There are 10 hidden switches. A switch that is on adds its own fixed numbers to the row, and there is some noise. The rows also spread widely along 12 directions, which tell nothing about the answers.
(in the rows, 128 means zero)
Known rows, each followed by its switches (1 for on, 0 for off):
[177  99 185 141 128 168 143  97 128  92 130 140 114 158  97 138 140 178
 100 105 126 117  73 115 112 170  88 133 123 140 111 145 142 120 137] | 1 0 0 0 0 0 0 0 0 1
[146 136 128 130 145 182 112 124 144 157 169 109 144 116  88 133 181 200
 101  84 141 145 117 121 130 158  93 130 137  91 132 131 122 132 123] | 1 0 0 0 1 0 0 0 1 1
[166  98 114 188 138 182 139  63 119 157 175 129 167 124  98 100 139 130
  83  81  92  97  79 115 114 113 107 132 104 121 105 140 145 139 120] | 0 0 0 0 1 0 0 0 1 1
[108 147 138 171 157 115  85 100  99 129 137 168 138 150  88 123  99 124
 105 123  69 153 124  97 158 136 123 107 136 116 113  95 169 159 128] | 0 1 0 0 0 0 0 0 0 1
[100 121 141 131 172  77 115  67 116 132 105 170  93 143  82 146 134  83
 149 160  98 155 130  94 162 164 147 112 151 146 146 137 167 106 109] | 1 1 0 0 0 0 1 0 0 0
[173 135 198 134 159 162 106 159 130  97 115 140  88 165  92 142 137 225
 135 158 137 132 104 102 144 150  86 141 164 152 121  74 131 142 131] | 1 1 0 1 0 0 0 0 0 0
[142 141 167 201 185 128 139  98 147 113  96 171  95 185 120 141 127 155
 102 121 123 121 133 120 165 193 125  92 166 171 201  86 188 127 125] | 1 1 0 0 0 0 1 0 0 1
[176 106 118 152 137 161 203  75 121 130 122 126  94 142 142 107 152 130
  97 153 124 105 100 128 115  84 124 148 128 123 119 122 122 136 168] | 1 1 0 1 1 1 0 0 0 1
[129 133 131  95 116 107 113 121 105 153 140 147 145 150  72 135 121 145
  92 124 111 166 112  88 141 153 127 120 141 123 100 139 153 110 127] | 1 1 0 0 0 1 0 1 0 0
[135 147 111 148 132 148  54 179 114 199 164 130 153 116  83 132 145 179
 113 121 110 136 139 114 166 107 112  96 168 132 115  64 154 118 124] | 0 1 1 0 1 1 1 1 1 1
[178  92 174 130 170 164 161  73 147 122 105 138  76 170 101 137 134 156
 124 168 140 109  82  86 135 149 129 140 141 155 151 129 142 108  98] | 0 1 0 1 1 0 0 0 0 1
[130 205  67 121 147 100 197 124 144 188 133 122 125 170 132  97 143 140
 114 148 124 147 136  91 162  81 155 146 165 124 115  86 110 148 131] | 0 0 0 0 0 0 0 0 0 1
[129 128  78  99 172 103 183  99 148 181 103 116 103 132 107 118 186 110
 132 170 141 142 132  95 163 167 147 148 168 146 149 148 131  77 110] | 1 1 1 1 0 1 0 0 0 1
[164 142 167 110 172 159 155  97 159 153 126 140 106 194  73 133 142 184
 119 144 133 142  98  63 144 180 138 141 160 140 151 125 131 118  67] | 1 1 0 0 0 0 0 0 0 1
[142 109 105 119 167 123 123 128 143 196 116 100 125 134  90 113 128 142
 137 150 124 136 111  80 149 133 120 131 138 182 121 120 131  95  94] | 1 0 0 0 0 0 0 0 0 1
[121  90 127 161 159 141  72  81  95 153 139 153 110 106  92 102 143  96
 137 154  64 144 104 105 135  81 110 126 113  94 100  95 137 171 134] | 1 0 0 1 1 1 1 0 1 1
[123 129 113 135 171  97 170  99 153 142 110 158  95 156 108 115 144 115
 124 175 137 133 109  76 156 134 130 125 154 123 152  99 149 124 121] | 1 1 1 0 0 0 1 0 0 0
[ 97 186  85 166 145 108  89 157 103 168 149 144 148 113 110 120 147 123
 106 127  96 138 154 116 176 115 106 112 163 114 109  72 143 140 143] | 0 1 0 0 0 1 0 1 0 1
[163 142  67 135 161 155 184 103 148 182 141 102 146 134 114  92 161 152
 122 147 132 128 105  94 146 117 108 166 150 147 113 101  90 134 118] | 0 1 0 0 1 0 0 0 0 0
[151 107  80 159 175 148 149 116 144 153 132 111 134  94 105 100 181 136
 115 132 142 105 102 102 139 162  62 153 140 147 123 126 106 100 119] | 0 1 0 0 0 1 0 0 0 0
[121 121 157 139 157 130  74 121 112 145 156 138 113  83  73 153 175 131
 119 119 129 111 132 112 154 154 116 118 145 124 139 164 175  62  90] | 1 1 0 1 0 1 0 0 1 0
[131  70 112 213 197 143 117 110 132 168 115 135 111 111 119 106 127 136
 123 137 101 148 144 135 145 133 126  98 146 158 171  66 169 158 147] | 1 1 1 1 0 0 1 0 0 0
[140 150 153 132 153 145 124 109 153 114 161 162 157 145  60 118 178 147
  96  93 137 125  69  61 148 218  66 148 135  99 130 154 139 114  74] | 1 0 0 0 0 0 0 0 0 0
[137  98 116 192 138 140 154  79 100 114 126 145 134 116 120 115 144 109
  86 104  93 123 117 147 126 140 113 119 127 128 120 133 173 140 185] | 1 1 1 1 0 0 0 0 0 1
[122 144 120 153 164 132 113 113 135 163 155 144 136 116  87 124 143 137
 127 130 120 131 129  99 167 145 128 121 156 117 137 107 154 111  95] | 0 1 1 0 1 0 0 0 0 0
[149 110 134 190 182 160 118 123 154 171 131 123 126 133 111 127 111 168
  99 121 133 113 124 104 151 134 113  97 141 155 181  86 172 116 103] | 1 1 0 0 1 0 0 0 0 1
[175 112 187 166 156 141 142 128 135 104 113 143  89 157 115 134 124 171
 108 134 151  85  92 106 143 144 105 125 142 179 144 116 168  96 117] | 0 0 0 1 0 0 0 0 0 0
[145 188 102 165 109  94 182 111  97 139 111 166 138 175 132 110 148  93
  99 136  96 100 110 121 162 120 137 133 160 160 100 100 157 124 165] | 1 0 1 0 0 1 0 1 0 1
[127 105 135 153 168 152 142 109 129 113 132 153  58  96 122 122 189 123
 141 175 126 123 116 128 130  99 104 136 144  68 128  96 120 146 154] | 1 1 1 1 0 1 1 0 0 1

New rows, each followed by its switches (1 for on, 0 for off):
[162 128 110 161 150 169 140 141 138 131 139 109 145 119 114 109 179 192
  90  92 140 135 115 131 138 174  65 145 146 133 116 113 114 141 161] | 0 0 0 1 0 0 0 0 0 1
[167 141 142 137 108 125 139 112  90 127 128 154 110 148 111 143 159 138
 129 154 120  88 101 130 150 111 127 129 163 168  95 107 146  91 152] | 0 1 1 0 1 1 1 1 1 0
[139 160  81 144 161 152 165  90 122 197 150 134 135 131 103 104 199 112
 119 131 105 134 127 110 158 149 140 164 170 131 124 126 110 126 100] | 0 1 0 1 0 1 0 1 0 1
[131 116 111 180 197 158 153 100 147 162 138 135  84 103 130 102 182 115
 147 159 124 106 116 118 144  96 113 142 145 115 142  94 113 150 115] | 0 0 0 1 0 0 1 0 0 1
[146 115 115 181 172 139 167  89 140 172 136 164 113 166 113  82 115 120
 110 157  95 130 105  77 141  82 148 121 140 117 141  68 149 168 112] | 1 1 1 0 0 1 1 0 0 0
[145 120 118 161 164 159 142 118 131 132 127 113  95 117 127 112 171 156
 137 159 127 104 100 123 120  88  79 144 129 122 111  92 101 150 150] | 1 0 0 0 0 0 0 0 1 1
[127 171 141 126 147 151 131 104 130 114 143 153  96 129 100 149 199 162
 138 134 128 154 135 135 149 162 107 140 173  83 134 111 112 144 144] | 1 1 0 0 1 0 1 0 0 1
[123 117 129 213 210 166 123  80 146 135 148 159 100  95 107 121 209 104
 120 132 128  80 113 106 154 157  87 132 150 106 180 116 151 119  91] | 0 1 0 1 0 0 1 0 1 1
[106 171 128 104 132  93 121 109  80  98 109 159  82 144 112 143 169 112
 138 196 108 130 117 108 152  99 115 147 154 101  82 105 127 140 168] | 0 1 0 1 0 0 0 1 1 1
[152  98 159 200 188 194  92  99 117 129 144 141 104  95  92 125 177 136
 139 135 104  84  99 117 133 134  80 138 133 134 136 116 143 127 107] | 1 1 0 1 0 0 0 0 1 1
[173 108 120 189 186 186 127  88 117 160 129 119 107 116 110 103 168 125
 161 177 101  67  90 108 142  96  97 164 142 175 118  92 114 128 101] | 0 1 0 1 1 0 0 0 1 1
[152 136 120 186 151 166 105 148 133 134 142 148 165 158 101  98 113 188
  85 117  99 147 101  92 147 141  73 114 141 108 121  38 145 192 151] | 1 1 1 0 1 0 0 0 0 1
[172  82 148 129 149 147 104 114 124 153 112 128 103 146  94 115 125 158
 137 150 107 135  96 101 140 130 110 132 138 167 108 102 131 121 117] | 0 0 0 1 1 1 1 0 0 1
[130 177 181 145 122 113  91  98 100 105 140 186 106 161  93 164 135 141
  97 116 107 116 135 123 165 134 145  97 160 113 133 119 190 103 130] | 0 1 0 0 1 1 1 0 1 1
[132 156 162  93 117 135  96 148 122 143 147 139 117 155  81 149 110 196
 118 139 116 170 129 100 147 113 138 109 154 100 102  94 151 136 138] | 1 1 1 0 1 0 0 0 0 1
[117 149  98 162 151  89 102 149 115 114 102 143 160 130  99 125 156 133
  90 113 117 140 130 111 176 217  72 114 161 155 133 108 181 112 167] | 1 1 1 1 0 0 0 0 0 1
[156 140 132 111 117 130 139  92 104 113 108 141 120 175 104 137 154 182
  94 119 107 181 128 136 137 160 129 130 156 128 119 114 140 160 193] | 1 1 0 1 1 0 1 0 1 1
[120  80 107 162 176 118  96 126 112 167 108 120  99 108 115 115 103 140
 150 171  94 160 142 124 136  84 119 104 135 164 119  64 135 156 159] | 1 1 0 0 0 0 1 0 0 0
[124 134  94 153 152 119 119 135 134 144 132 134 154 127  99 128 145 139
  79 115 134 121 112  93 156 176  76 112 144 137 137 115 161 103 131] | 0 1 0 0 0 0 0 1 0 1
[ 98 141  92 143 149 105  94 133 124 153 133 134 138 103 101 134 148 136
 105 115 119 159 154 126 170 166 110 100 157 109 137 106 160 109 144] | 0 1 1 0 1 1 0 0 0 1
[151 109 151 119 133 133 143 106 123  99 112 143 102 142  99 146 160 172
 127 128 131 156 112 139 127 182 106 129 153 139 117 130 135 119 170] | 1 1 1 0 0 0 1 0 0 0
[109 110 130 106 147  83 128  65 113 141 126 160  99 136  77 142 139  86
 139 161 105 136 112  86 147 129 156 120 139 124 117 156 165  89 114] | 0 1 1 0 0 0 1 0 1 0
[160 127 173 146 125 148 154 102 113  75 114 149  97 163 119 158 150 176
  94 122 140 112 102 140 125 174  99 123 148 144 127 130 149 113 166] | 0 1 0 0 0 0 0 1 0 1
[138 140 145 172 181 160  98  80 121 125 122 155 122 131  81 140 192 138
 155 116  94 142 126 137 162 224  94 134 174 156 154 114 126 132 115] | 1 1 0 0 1 0 1 0 0 1
[151 106 132 135 151 146 142 126 134 119 120 129  83 104 118 135 193 125
 149 170 157  73  75 114 129 127  59 145 141 146 105 123 107  88 132] | 0 0 0 0 0 0 1 1 0 1
[162 172 138 177 183 167 140  98 125 125 119 158 120 165  95 108 189 139
 147 148  96 113 100  98 163 187  93 174 172 157 132  92 113 153 101] | 1 1 0 1 0 0 0 0 0 1
[157 131 105 172 137 138 175  83 133 159 149 144 148 145 114 100 153 109
  78  90 109 106 101 111 139 139 122 131 135 144 121 148 150 109 124] | 0 0 0 0 0 1 1 0 0 1
[143 137 102 131 165 140 209  79 142 172 118 126  99 143 124 129 189 118
 114 156 144 122 121 113 144 141 154 146 162 135 160 140 129 109 119] | 1 1 0 1 0 0 0 1 0 1
[137 148  93 124 162 130 184 115 158 109 104 134 113 160 125 101 191 165
  97 138 148 157  99  97 137 184  63 155 145  96 139 103  95 161 155] | 1 0 0 0 0 1 0 0 0 1
[141 143 168 140 149 118 110 144 100 100  92 147  65 143 123 155 143 155
 149 191 131  99 118 122 160 115 103 125 166 169 116  83 147 111 153] | 0 1 0 1 0 0 0 1 0 1
[134 119  92 162 183 145 110 128 133 143  95 128 131 135 108 107 188 165
 148 136 110 176 117 128 149 209  54 137 163 161 138  63  88 179 159] | 1 0 0 0 0 0 1 1 0 1
[133  83 129 124 119 132 105 100  84 147 127 122 126  98  95 145 151 129
 106 113  97 151 128 153 122 153 123 119 133 144  98 163 155  99 170] | 1 1 0 1 0 1 0 1 0 1
[153 161 116 161 138 147 158 115 135 169 163 136 129 136 113 101 134 118
 115 144 114  80  91  86 142  52 121 142 129 119 101 103 132 132 106] | 1 0 0 0 1 0 0 0 0 1
[134 127 118 177 153 161 114 117 147 127 168 159 154 115  91 114 159 146
  80  99 127 120  97  99 146 165  69 114 139  76 137 103 154 139 124] | 0 1 1 0 1 0 1 0 0 1
[172 126 132 179 117 144 170  67 105 120 125 173 149 175 115 122 150 116
  59  92  96 120 101 132 139 176 125 123 144 149 140 129 176 132 167] | 1 1 0 1 1 1 1 1 0 1
[116 143 122 196 159 144 122 112 118 184 158 134 113  86 127 136 158 100
 124 121 120  88 150 147 164  92 148 110 152 136 155 116 171 102 114] | 0 0 0 1 1 0 0 1 0 1
[187 121 108 124 129 179 138 115 126 142 143 114 159 174  93  92 128 208
  87 129 110 147  74  80 114 110  75 155 124 116  77  81  98 177 151] | 0 1 0 0 1 0 0 0 1 1
[124 137 146 129 127 116 106 121 119 141 155 151 127 116  81 133 147 110
 114 121 114 104  98  92 156 139 118 122 138 116  97 155 164  72  94] | 0 0 1 0 0 1 0 0 0 1
[158 167 124 129 142 138 134 106 109 163 146 157 111 130  87 109 180 101
 163 177  98 101 104  92 163  92 127 171 164 146  88 109 110 114 100] | 1 1 0 1 1 1 1 0 0 0
[100 120  92 155 143 105 117 104  99 156 127 133 124 105 118 133 146 108
  91 130 108 133 141 128 137 106 123  99 129 107 134 119 164 123 165] | 1 1 0 0 0 1 0 1 1 1
[130 138 111 188 137 118 142 121 120 142 142 162 130 126 129 109 129  98
 100 144 121  85  96 104 145  66  97 112 126 124 120  78 158 141 150] | 1 0 0 0 1 0 1 1 0 0
[136 111 117 188 165 157  96 110 104 204 161 136 144 103  89 108 169 115
 137 122  89 112 118 117 158 128 136 130 150 157 121 112 149 116  88] | 0 0 1 1 0 1 0 1 1 0
[161 130 117 170 178 157 157 120 141 125  97 121  80 144 147 120 152 181
 129 165 138 119 131 132 147 128  96 134 161 152 154  60 108 145 152] | 0 1 0 0 1 1 0 0 0 1
[116 180 117 208 155 118 157 106 116 120 122 172 113 140 142 134 177 112
  99 122 118 104 146 149 173 162 123 110 178 125 161  89 165 129 155] | 0 1 1 0 0 1 0 1 0 1
[104 190 110 158 185 145 105 115 122 178 167 141 113  96  91 125 189 111
 164 149 101 117 144 107 174 117 122 148 171 105 119 108 112 125  81] | 0 1 0 0 0 0 0 0 0 1
[181 100 155 188 165 167 164 112 123 126 105 135  86 151 131 124 146 153
 120 177 139  65  84 108 126  96 101 139 140 180 141  83 148 121 135] | 1 1 0 1 0 0 0 1 1 0
[136 131 104 162 168 124 103 115 118 164 111 142 148 145  87 114 137 109
 133 163  97 114  94  77 167 158  86 131 148 178 127  85 144 120 105] | 1 1 0 0 1 0 0 1 0 1
[112  67 163 137 174 139  83  82 115 124 123 139  95  98  79 150 141 124
 129 133 102 158 124 120 128 172 112 111 121 112 139 157 165 115 122] | 1 1 0 1 0 0 0 0 0 1
[110 137 110 144 178  99 153 107 162 146 123 158 121 144 103 135 165 122
  89 136 163 128 120  81 166 197 111 108 162 123 187 123 168  97  96] | 0 1 0 0 0 0 1 1 0 0
[111 120 114 133 165 109 151  77 134 160 128 144 101 141 105 126 144 113
 107 150 121 137 126  89 147 134 157 113 144 102 150 134 161 106 106] | 0 1 1 0 0 1 0 0 1 1
[167 135 118 171 135 137 186 108 119 145 108 131 114 157 136 114 150 125
 130 153 117  89  94 130 137 116 120 138 152 183 114  96 133 118 153] | 1 0 1 0 0 0 0 1 0 1
[164 122 184 114 143 135  98 107  90 133 107 141  87 168  81 139 126 172
 152 164  90 148 116 107 143 128 145 138 156 178 104 111 141 122 122] | 1 1 0 1 0 1 0 0 1 0
[132 175 129 122 161 129 107 154 136 131 128 146 118 140  83 124 166 158
 163 186 131 129 104  71 175 145  81 150 173 123 111  69 115 132 107] | 1 1 1 0 1 0 0 0 0 0
[198 144 114 171 165 217 170  96 141 163 154 128 124 160 115  95 185 191
 116 131 115 118 101 118 131 106 112 167 162 124 128  69  90 183 126] | 0 1 0 1 1 0 1 0 1 1
[195 110 122 149 136 169 140 166 138 141 131 117 139 140 105  96 130 189
 109 154 139 101  75  86 135 103  65 149 138 154  94  71 125 134 148] | 1 1 1 1 1 0 0 0 0 0
[148 100 168 128 165 137 147  88 144  99 104 131  65 141 119 148 160 160
 119 161 163 112 102 109 133 143 112 126 135 125 160 131 149 103 125] | 0 0 0 1 1 0 0 0 1 1
[202  75 164 132 115 156 191  96 126 105  98 131 113 180 106 140 133 159
  97 144 145  80  51 105 111 172 100 136 130 198 112 149 153  74 146] | 1 1 1 0 0 0 0 1 0 1
[163 141 147 208 183 167 125 108 150 153 144 165 152 170  94 110 140 169
  89  90 114 136 123 101 167 193 117 118 167 154 190  72 173 157 100] | 1 1 0 1 1 0 1 0 0 0
[112 115  70 104 141 107 130 145 148 183 143 109 157 116  91 113 118 156
  78 122 138 164 121  75 145 130 109 108 133 100 113 121 153 111 135] | 0 1 1 0 0 0 0 0 0 1
[129 150 132 158 147 151 123  82 109 115 133 159 148 144  83 131 220 135
 130 101  99 146  99 132 146 241  86 148 161 119 126 132 124 147 134] | 1 0 1 0 0 0 0 1 1 1
[ 98 116 101 139 165 105 108 154 142 165 139 128 132 105 102 130 120 147
  90 147 150 139 128  78 154 124  96  97 136 110 146  96 161 110 121] | 0 1 0 0 0 0 0 1 0 0
[133 157  62 120 142 123 114 115 105 156 136 137 161 125  88  90 192 133
 118 135  92 173 121 107 157 147  85 163 157 114  92  93  99 166 161] | 1 1 0 1 1 1 1 0 1 0
[152 112 127 124 140 150 175  96 121  96 110 133  93 154 126 112 144 171
  98 156 119 158 104 117 110 115 101 148 129  93 104 104 112 181 192] | 1 1 0 1 0 0 0 0 0 1
[117 130 126 137 163 119 148  96 125 148 102 128 101 144 120 139 159 161
 136 132 125 183 151 146 146 182 140 120 163 151 161 106 130 150 147] | 1 0 0 0 0 0 0 1 0 0
[143 122 133 137 162 135 165 124 157 126 129 153  62 135 129 101 161 128
 136 194 144  93  78  78 133  66  98 138 137  86 115  84 113 132 120] | 0 0 1 0 0 1 1 0 0 1
[193  94 148 143 122 170 197  72 136 103 116 123 109 163 125 119 140 162
  98 128 132 102  67 121 101 127  98 148 115 145 110 139 124 129 161] | 1 0 0 0 1 0 0 0 0 1
